The rows are grouped in 3 different ways at once. Each group adds its own fixed numbers to the row, and there is some noise. The rows also spread widely along 12 directions, which tell nothing about the answers.
In the rows, 128 means zero.
Known rows, each followed by its group in each grouping:
[118, 132, 141, 156, 160, 135, 129, 118, 154, 105, 156, 136, 177, 186, 129,
 119, 101, 173, 139,  68, 124, 109, 122, 145, 123, 126, 132, 110, 118, 156,
 143, 127, 124, 119, 125, 174, 164, 147, 120, 105, 117] -> (2) q953 q710
[102, 131, 157, 168, 168, 129, 148, 111, 156, 111, 170, 142, 136, 166, 100,
 142, 142, 133, 136, 120, 140, 112, 144, 164, 121, 138, 134, 119, 148, 148,
 134, 142, 125, 113, 103, 153, 140, 154, 120,  84, 115] -> (2) q583 q124
[100, 146,  97,  98, 147, 140, 140, 138, 135, 129, 144,  92, 163, 106, 107,
 142, 155, 125, 129, 119, 126,  97, 102, 152, 133,  81,  90,  94, 168, 113,
 200, 161, 121, 118, 145, 143, 143, 158, 149, 136,  77] -> (1) q29 q78
[142,  94, 108, 144, 137, 151, 149, 152, 125, 128, 115, 124, 139, 113, 120,
 162, 123, 123,  92, 124, 127, 107, 130, 119,  81, 134, 125, 114, 146, 157,
 166, 108, 105, 163, 132, 168, 181, 156, 126, 139,  84] -> (0) q680 q78
[156, 149,  95, 119, 135, 182, 153, 129, 116, 152, 149,  95, 117, 121, 143,
 125, 105, 141,  98, 105, 114, 121, 116,  93, 104, 117, 127, 101, 141, 123,
 126,  90, 158, 151, 140, 102, 102, 133, 146, 100, 141] -> (1) q923 q710
[104, 136, 134,  89, 151, 120, 185, 114,  79, 134, 132, 133, 149, 131, 100,
 115, 112, 154, 103,  97, 138, 124,  97, 191, 119,  87,  71, 116, 172, 125,
 144, 162, 170,  80, 157, 156, 145, 159, 140, 141, 133] -> (0) q680 q124
[115, 149, 117, 126, 136, 138, 143, 153, 138, 127, 157, 114, 144, 131, 130,
 120, 155, 151, 131, 115,  89, 107, 134, 129, 120, 100, 121, 105, 119, 122,
 144, 121, 139, 119, 135, 128, 107, 143, 121, 101, 112] -> (0) q573 q509
[160,  87, 119, 170, 114, 140, 115,  91, 122, 147, 130, 144, 167, 155,  92,
 104, 142, 139, 131, 150,  90,  97, 115, 164, 148, 150, 154, 122,  93, 155,
  85, 156, 123, 109, 134, 149, 133, 105, 101, 207, 117] -> (2) q583 q509
[ 98,  83,  91, 116, 120, 172, 133, 111,  83, 162, 135,  78, 150, 106, 145,
 120, 128, 135, 113, 112, 121, 127,  79, 157,  84, 125,  94, 115, 133,  97,
 167, 112, 138, 157, 149, 131,  88, 167, 118, 140, 126] -> (2) q29 q509
[130, 149, 126, 134, 142, 129, 175, 116, 104, 127, 135, 134, 149, 150, 145,
 110,  95, 163, 127,  97,  96, 142, 124, 126, 121, 131, 110, 119, 112, 136,
 113, 101, 135, 121, 126, 121, 132, 156, 132, 104, 128] -> (0) q953 q124
[152, 140, 123, 155, 138, 149, 151, 120, 128, 136, 156, 139, 148, 154, 140,
  98, 122, 163, 136, 113,  73, 119, 137, 119, 123, 126, 145, 117,  98, 144,
  99, 112, 148, 121, 125, 131, 114, 127, 125, 100, 137] -> (0) q923 q78
[157,  85, 105, 162, 141, 170, 116,  93, 157, 142, 141, 115, 144, 147,  85,
 136, 118, 128, 134, 112, 157,  91,  80, 143, 123, 146, 148, 100, 146, 148,
 138, 146, 131, 142, 135, 177, 150, 117, 109, 166, 114] -> (1) q573 q124
[101, 108, 119, 144, 135, 152, 146, 119, 118, 126, 140, 118, 135, 137, 124,
 132, 110, 133, 135,  91, 140, 127, 110, 144, 104, 135, 117,  99, 126, 116,
 146, 101, 124, 151, 134, 136, 112, 156, 114,  99, 121] -> (1) q583 q124
[123, 103, 132, 182, 152, 148, 186, 139, 101, 128, 143, 127, 147, 126, 142,
 125, 161, 142,  93, 158,  97, 111, 141, 169,  78, 125, 119, 145, 132, 172,
 138, 128, 125, 128, 116, 144, 148, 169, 141, 122, 123] -> (0) q953 q124
[104, 115, 130, 113, 148, 135, 168,  91, 109, 132, 136, 134, 135, 145, 105,
 110,  90, 144, 124,  75, 156, 131,  80, 177, 111, 127,  91, 114, 156, 120,
 137, 142, 173, 107, 140, 165, 120, 149, 124, 124, 136] -> (0) q583 q78
[144, 114, 123, 137, 121, 141, 175, 134, 111, 126, 140, 143, 122, 123, 102,
 125, 154, 128,  96, 150, 108, 114, 141, 143, 100, 115, 119, 115, 146, 155,
 118, 137, 143, 112, 124, 140, 153, 137, 131, 130, 117] -> (1) q573 q710
[145, 179, 110, 138, 163, 171, 152, 150, 133, 138, 145,  90, 125, 141, 180,
 131, 108, 158, 105, 105, 103, 115, 122,  99, 112, 122, 129, 110, 119, 139,
 130,  77, 138, 137, 129,  96,  85, 137, 161, 115, 136] -> (0) q923 q124
[102, 131, 126,  87, 135, 110, 156,  78, 123, 125, 160, 141, 139, 145,  89,
 111, 108, 138, 154,  88, 141, 139, 109, 146, 128, 119,  90, 102, 158, 106,
 137, 145, 160, 109, 114, 147, 141, 160, 116,  85, 117] -> (2) q953 q509
[115,  87, 141, 140, 140, 147, 166,  91, 113, 131, 143, 138, 101, 149, 134,
 123, 116, 138, 103, 121, 150, 125,  99, 170,  78, 153,  96, 124, 135, 137,
 120, 121, 151, 113, 101, 150, 107, 145, 124, 138, 140] -> (2) q680 q509
[127, 151, 112, 105, 118, 125, 126, 135, 145, 113, 141, 133, 145, 148, 126,
 102, 139, 161, 139, 100,  91,  98, 112, 135, 137,  97, 106,  91, 112, 123,
 133, 134, 150,  86, 134, 145, 105, 120, 120, 149, 105] -> (2) q573 q78
[100, 109, 100, 134, 142, 145, 145, 112, 113, 137, 138,  96, 171, 135, 149,
 137, 110, 140, 136,  97, 118, 133,  94, 141, 107, 134,  99, 116, 120, 122,
 170, 114, 102, 154, 128, 138, 134, 175, 129, 128,  98] -> (2) q583 q509
[156, 172, 109, 126, 148, 155, 130, 122, 149, 148, 168, 104, 159, 149, 113,
 113, 141, 147, 141, 122,  97,  96, 124, 118, 164, 102, 140, 100, 130, 134,
 126, 146, 136, 106, 138, 118, 125, 115, 142, 123, 114] -> (1) q680 q710
[102, 113, 111,  93, 124, 119, 166, 105, 107, 142, 142, 133, 134, 102,  69,
 132, 146, 101, 131, 141, 130, 129, 119, 163, 122, 108,  93, 108, 174, 111,
 154, 162, 148, 117, 132, 148, 149, 162, 118, 114,  93] -> (0) q583 q509
[115, 167, 127, 148, 169, 111, 166, 123, 129, 117, 145, 128, 194, 152, 109,
 140, 135, 149, 142, 121, 105, 119, 140, 153, 161, 108, 116, 120, 133, 153,
 151, 153,  89, 106, 131, 128, 190, 165, 151, 121,  83] -> (1) q953 q124
[108, 152, 129, 137, 152, 142, 115, 137, 123, 132, 146, 113, 170, 144, 120,
 130, 144, 152, 119, 120, 105, 100, 134, 158, 151, 115, 133, 112, 118, 122,
 139, 132, 122, 109, 148, 117, 105, 137, 124, 144, 112] -> (2) q29 q509
[132, 118, 134, 140, 147, 140, 173, 123, 102, 136, 147, 136, 162, 137,  96,
 112, 130, 153, 102, 112, 115, 120, 127, 163, 109, 109, 129, 130, 151, 153,
 129, 151, 159, 112, 150, 162, 168, 150, 123, 108, 138] -> (0) q573 q710
[133, 154, 125, 148, 140, 125, 134, 124, 173,  97, 124, 145, 106, 159, 126,
 152,  97, 134, 148, 103, 135, 123, 130,  96, 144, 162, 129,  85, 103, 136,
 119,  85,  91, 132,  98, 121, 133, 122, 124, 130,  87] -> (1) q573 q124
[128,  98, 121, 151, 121, 158, 143, 132, 136, 118, 138, 133,  89, 125, 120,
 129, 146, 122, 101, 135, 136,  94, 124, 137,  83, 134, 120, 100, 133, 135,
 127, 102, 146, 135, 112, 140,  94, 129, 118, 129, 123] -> (1) q953 q124
[143, 112, 111, 137, 129, 144, 156, 106, 147, 122, 144, 136, 116, 148, 130,
 116, 113, 139, 138, 106, 115, 121, 113, 111,  96, 138, 116, 101, 122, 147,
 125, 112, 141, 135, 103, 162, 135, 136, 121, 110, 114] -> (0) q923 q124
[132, 119, 122, 137, 133, 128, 137,  94, 133, 133, 132, 150, 134, 135,  94,
 139,  97, 124, 148, 110, 132, 141, 129, 110, 137, 168, 136, 109, 131, 124,
 119, 107, 115, 154, 117, 133, 147, 145, 108, 104,  98] -> (0) q953 q78

New rows. What belongs after each?
[139, 150, 123, 145, 165, 160, 149, 131, 166, 128, 180, 110, 130, 156, 136,
 114, 138, 154, 130, 106, 115,  91, 117, 131, 104, 100, 128, 105, 144, 151,
 143, 134, 163, 117, 118, 162, 116, 135, 140,  89, 136] -> (0) q923 q124
[115, 135, 125, 159, 149, 138, 140, 143, 115, 131, 131, 121, 151, 123, 123,
 166, 139, 124, 102, 150, 113, 122, 156, 139, 127, 148, 138, 127, 127, 142,
 135, 109,  85, 144, 128,  99, 141, 162, 135, 138,  90] -> (2) q583 q509
[140, 140, 135, 162, 139, 154, 148, 160, 165, 105, 151, 138,  80, 139, 152,
 130, 146, 136, 107, 134, 105,  95, 164,  95,  83, 139, 141, 104, 117, 152,
 116,  74, 134, 137,  90, 129,  98, 130, 128,  91, 115] -> (0) q953 q124
[123, 137, 119, 135, 139, 136, 138, 153, 118, 119, 103, 128, 144, 127, 116,
 156, 118, 140,  91, 122, 130, 109, 123, 148, 138, 132, 119, 109, 114, 133,
 134, 108, 103, 120, 150, 113, 127, 129, 139, 195,  99] -> (1) q573 q509
[125, 117, 114, 134, 157, 152, 133, 105, 156, 132, 150, 111, 137, 151, 127,
 129, 106, 143, 138,  84, 149, 105,  86, 138, 109, 131, 116, 102, 141, 130,
 163, 132, 139, 133, 123, 173, 129, 138, 124, 127, 110] -> (0) q680 q78
[122, 135, 110, 123, 130, 154, 136, 152, 137, 118, 142, 118, 111, 124, 148,
 136, 135, 138, 101, 117, 110, 109, 134, 113,  94, 118, 113, 101, 127, 130,
 142,  91, 138, 137, 122, 127,  98, 141, 136, 116, 107] -> (2) q923 q78
[130, 115, 110, 102, 135, 129, 154,  80, 146, 133, 148, 130, 121, 135,  83,
 117, 123, 113, 146, 114, 146, 115,  86, 152, 118, 117,  96,  94, 172, 126,
 143, 163, 158, 105, 119, 174, 143, 139, 121, 133, 107] -> (0) q583 q124
[120, 120,  97, 134, 122, 167,  98, 116, 127, 156, 150,  93, 152, 112, 101,
 127, 145, 125, 157, 118, 120, 109, 101, 134, 151, 126, 139,  94, 124,  86,
 141, 119, 129, 153, 160, 110,  75, 129,  99, 129, 121] -> (1) q573 q124
[140, 117, 132, 138, 123, 125, 170,  98,  90, 134, 118, 164, 123, 142, 107,
 115,  97, 139, 118, 121, 112, 148, 133, 141, 125, 155, 119, 122, 116, 137,
  82, 107, 140, 124, 127, 123, 130, 138, 116, 128, 134] -> (0) q923 q124
[156, 102, 108, 152, 154, 160, 151, 132, 130, 137, 130, 112, 173, 145, 112,
 142, 103, 152,  95,  95, 131, 104, 102, 133,  99, 125, 146, 119, 145, 167,
 154, 135, 127, 145, 148, 185, 195, 146, 127, 147, 112] -> (0) q573 q509
[139, 115, 129, 169, 164, 162, 174, 123, 114, 142, 150, 115, 143, 137, 139,
 124, 133, 149,  89, 135, 116, 111, 124, 151,  82, 133, 135, 140, 138, 165,
 129, 124, 141, 132, 121, 140, 140, 154, 145, 126, 136] -> (0) q953 q509
[103, 146, 124, 108, 147, 131, 153, 160, 101, 115, 121, 121, 155, 121, 119,
 146, 125, 148,  75, 107, 126, 111, 131, 156, 112,  99,  94, 115, 157, 137,
 158, 123, 131, 112, 158, 132, 154, 163, 149, 151, 102] -> (2) q953 q710
[118, 119, 111, 109, 120, 119, 156, 126, 118, 114, 136, 136, 150, 126, 104,
 130, 142, 131, 125, 123, 100, 119, 134, 134, 107, 101,  95, 102, 149, 136,
 155, 143, 124, 119, 126, 165, 175, 165, 119, 112,  81] -> (2) q29 q124
[157, 140,  71, 111, 113, 175, 142, 142, 118, 163, 151,  78, 134, 108, 144,
 105, 143, 136, 117, 127,  76,  99, 102,  99, 103,  89, 120,  98, 135, 122,
 143, 111, 163, 137, 149, 123,  87, 134, 136, 127, 121] -> (0) q583 q124
[101, 116, 128, 125, 133, 135, 116, 116, 141, 117, 137, 136, 109, 128,  98,
 158, 110, 117, 133, 100, 167, 123, 131, 122, 118, 157, 125,  93, 149, 107,
 141,  92, 121, 157, 122, 134, 119, 155, 100,  99, 102] -> (2) q953 q124
[160, 141,  83,  99, 120, 132, 147, 109, 138, 143, 140, 121, 135, 102,  96,
 130, 133, 108, 137, 144, 104, 116, 117,  93, 129, 120, 115,  99, 157, 129,
 143, 137, 133, 132, 120, 138, 158, 142, 136, 133,  77] -> (0) q953 q78
[146, 145, 139, 147, 157, 128, 141, 133, 165, 111, 135, 154, 113, 146, 110,
 156, 117, 127, 118, 128, 130, 106, 151, 111, 130, 152, 139, 105, 132, 158,
 125, 113, 109, 121, 106, 145, 156, 126, 128, 129,  85] -> (0) q680 q78
[132, 140, 127, 132, 142, 151, 123, 127, 133, 132, 149, 133, 127, 130, 102,
 149, 122, 128, 116, 118, 129, 119, 148, 114, 133, 142, 151, 105, 144, 122,
 123, 105, 137, 144, 131, 115, 119, 135, 119, 100, 118] -> (2) q923 q78
[157, 119,  84,  80, 101, 134, 144, 117, 119, 137, 110, 129, 122, 110,  98,
 118, 111, 123, 115, 121, 109, 116, 109, 104, 118, 120, 100,  86, 139, 123,
 132, 125, 140, 121, 133, 153, 149, 125, 119, 162,  88] -> (0) q29 q509
[140, 131, 109, 105, 122, 111, 155, 104, 116, 132, 127, 143, 160, 125,  80,
 113, 144, 126, 140, 144,  94, 114, 122, 149, 148, 106, 103, 102, 144, 134,
 128, 169, 130,  92, 137, 154, 170, 135, 123, 158,  86] -> (0) q29 q124
[135, 165, 122, 123, 125, 140, 148, 131, 121, 134, 149, 130, 119, 130, 127,
 113, 140, 146, 128, 127,  93, 120, 136, 124, 142, 118, 122, 103, 115, 115,
 104, 112, 147, 106, 129,  90,  80, 126, 133, 115, 127] -> (1) q573 q78
[140, 162, 123, 112, 151, 149, 166, 143, 101, 135, 143, 122, 139, 128, 121,
 133, 128, 148,  71, 127, 109, 119, 144, 134, 118, 103, 118, 120, 162, 150,
 124, 125, 153, 107, 144, 114, 143, 147, 160, 122, 129] -> (2) q923 q710
[112, 137, 145, 129, 154, 130, 161, 142, 122, 103, 121, 146, 125, 150, 127,
 135,  83, 157,  98,  72, 146, 120, 128, 140, 103, 127, 112, 104, 138, 140,
 134,  96, 145, 123, 139, 152, 137, 150, 123, 111, 126] -> (0) q953 q124
[127,  94, 117, 171, 123, 165, 123, 133,  98, 141, 131, 115, 160, 140, 146,
 128, 112, 157, 116, 105, 101, 119, 122, 131, 101, 150, 145, 120,  94, 133,
 123,  79, 116, 169, 149, 130, 112, 152, 103, 128, 132] -> (2) q953 q124
[124, 134, 118, 126, 135, 129, 138, 110, 161, 104, 136, 135, 110, 156, 143,
 136,  95, 134, 142,  97, 136, 122, 110, 107, 108, 152,  99,  94, 122, 135,
 135,  91, 113, 132,  89, 141, 128, 144, 128, 122,  94] -> (2) q953 q124
[132, 129, 134, 144, 167, 147, 179, 110, 111, 134, 151, 121, 140, 143, 128,
 136, 127, 142,  84, 138, 125, 122, 125, 156,  96, 128, 116, 135, 158, 160,
 134, 143, 138, 110, 108, 141, 160, 157, 152, 125, 123] -> (2) q29 q509
[141, 168,  99,  94, 100, 134,  98, 150, 157, 116, 128, 136, 107, 118, 105,
 122, 135, 128, 141, 115, 102,  92, 141,  86, 160, 113, 128,  65, 108,  95,
 118,  94, 137, 119, 136, 100,  76,  99, 115, 141,  87] -> (1) q953 q78
[126, 151, 148, 144, 127, 102, 161, 135, 109, 111, 123, 163, 159, 152, 123,
 106, 151, 156, 128, 146,  65, 121, 161, 161, 148, 119, 109, 126,  88, 152,
  99, 137, 106,  78, 125, 121, 139, 130, 128, 155, 103] -> (0) q680 q710
[137, 149, 139, 150, 142, 143, 124, 140, 136, 128, 155, 147, 145, 151,  98,
 116, 127, 155, 135, 104, 101, 110, 162, 126, 149, 124, 166, 102, 118, 129,
  99, 110, 146, 128, 148, 130, 114, 121,  99,  84, 135] -> (0) q923 q124
[159, 128, 151, 145, 170, 171, 151,  97, 164, 124, 186, 141,  92, 178,  86,
 106, 109, 152, 110,  86, 164,  90, 119, 146, 107, 121, 156,  96, 178, 148,
 104, 147, 208, 101, 114, 180, 128, 110, 120,  67, 172] -> (1) q29 q124
[153, 137,  90,  92, 122, 165, 109, 126, 151, 147, 164, 110, 121, 109,  70,
 125, 138, 119, 131, 105, 136,  87, 116, 100, 136,  95, 143,  73, 178,  99,
 144, 133, 180, 139, 154, 142, 117, 118, 114,  99, 113] -> (1) q953 q78
[146, 134,  82,  84, 122, 147, 119,  92, 118, 170, 153, 103, 150,  89,  62,
 134, 149, 101, 132, 151, 124, 111, 108, 118, 151, 110, 124, 100, 187,  99,
 146, 158, 153, 133, 150, 120, 137, 146, 127, 137,  91] -> (2) q953 q78
[146, 124, 133, 157, 177, 179, 116, 115, 151, 150, 146, 115, 104, 117,  84,
 178, 115, 105,  98, 135, 177, 108, 136, 114, 119, 171, 177, 114, 178, 130,
 135, 108, 133, 169, 124, 125, 120, 135, 122, 104, 118] -> (0) q29 q78
[131, 127,  92, 135, 144, 158, 146, 134, 113, 140, 125,  95, 168, 133, 157,
 124, 105, 159, 118,  95, 104, 119,  94, 125, 107, 116, 113, 111, 113, 137,
 154, 106, 123, 147, 152, 142, 130, 154, 140, 148, 117] -> (0) q923 q124
[100,  95, 121, 106, 128, 125, 156,  97, 112, 128, 124, 138, 119, 104,  65,
 156, 129,  91, 119, 134, 175, 138, 104, 168, 116, 140,  88, 105, 178, 112,
 153, 148, 124, 126, 127, 142, 151, 158, 122, 142,  96] -> (1) q573 q710
[154, 126, 101, 127, 136, 168, 141, 141, 162, 128, 160, 106, 136, 147, 136,
 104, 127, 158, 120,  82, 106,  90, 106, 108,  88,  95, 128,  94, 135, 153,
 150, 124, 163, 124, 131, 184, 139, 123, 122, 108, 123] -> (0) q573 q710
[132, 160, 145, 128, 176, 152, 141, 131, 148, 123, 160, 124, 107, 147, 106,
 149, 128, 139,  84, 122, 150,  97, 143, 137, 122, 129, 143, 112, 167, 140,
 125, 127, 152, 108, 117, 127, 121, 129, 141, 114, 127] -> (2) q29 q509
[122, 123, 116, 100, 117, 133, 182, 145,  88, 130, 133, 135, 114,  96, 106,
 118, 151, 130,  83, 138, 109, 121, 131, 154,  85,  89,  93, 118, 168, 129,
 135, 135, 176, 104, 142, 141, 127, 155, 133, 125, 119] -> (0) q573 q78
[141, 143, 119, 175, 155, 164, 114, 160, 141, 133, 136, 110, 160, 145, 149,
 151, 134, 152,  96, 132,  95,  95, 150, 120, 132, 144, 164, 119,  95, 155,
 122,  91,  96, 146, 136, 108, 115, 128, 134, 157, 109] -> (2) q923 q509
[136, 122, 121, 137, 141, 153, 143, 111, 134, 151, 167, 116, 133, 132,  98,
 112, 155, 128, 132, 137, 116, 103, 120, 151, 121, 117, 140, 113, 144, 125,
 123, 147, 159, 117, 130, 139, 105, 130, 117, 114, 132] -> (0) q583 q509
[103, 134, 125, 139, 155, 163, 127, 143, 138, 130, 155, 103, 128, 136, 145,
 145, 123, 145, 111, 101, 132, 112, 127, 132, 104, 133, 129, 109, 127, 117,
 151,  89, 128, 150, 130, 120,  89, 149, 129, 104, 125] -> (2) q923 q509
[144, 120, 116, 148, 153, 146, 150, 103, 168, 117, 143, 130, 117, 141, 115,
 145, 128, 117, 124, 135, 139, 105, 113, 127, 110, 142, 118, 105, 150, 159,
 149, 141, 109, 124,  89, 158, 159, 136, 142, 139,  83] -> (1) q29 q78
[152, 160, 103, 133, 166, 165, 181,  99,  97, 162, 158,  92, 158, 139, 135,
 110, 118, 156, 103, 124, 112, 122,  91, 149, 129, 104, 116, 127, 155, 145,
 123, 146, 162, 106, 143, 111, 125, 142, 174, 138, 150] -> (1) q923 q124
[117,  77, 112, 116,  99, 133, 166, 109,  94, 121, 109, 145, 107, 125, 115,
 109,  99, 130, 116,  99, 131, 133,  96, 148,  77, 135,  84, 100, 127, 122,
 126, 104, 155, 132, 131, 170, 118, 146, 103, 140, 122] -> (0) q583 q124
[124, 109, 144, 208, 165, 156, 162,  94, 153, 124, 153, 127, 121, 178, 182,
 119, 110, 146, 146, 118, 113, 135, 116, 139,  89, 189, 133, 139,  75, 162,
 110,  88,  95, 144,  69, 129,  93, 146, 126, 109, 132] -> (0) q583 q509
[103,  87, 112, 133, 133, 160, 162, 133, 112, 133, 152, 110, 120, 103, 121,
 127, 156, 122, 109, 127, 131, 113, 116, 151,  57, 106, 101, 111, 167, 125,
 171, 120, 156, 151, 126, 164, 119, 175, 118,  88, 121] -> (0) q953 q124
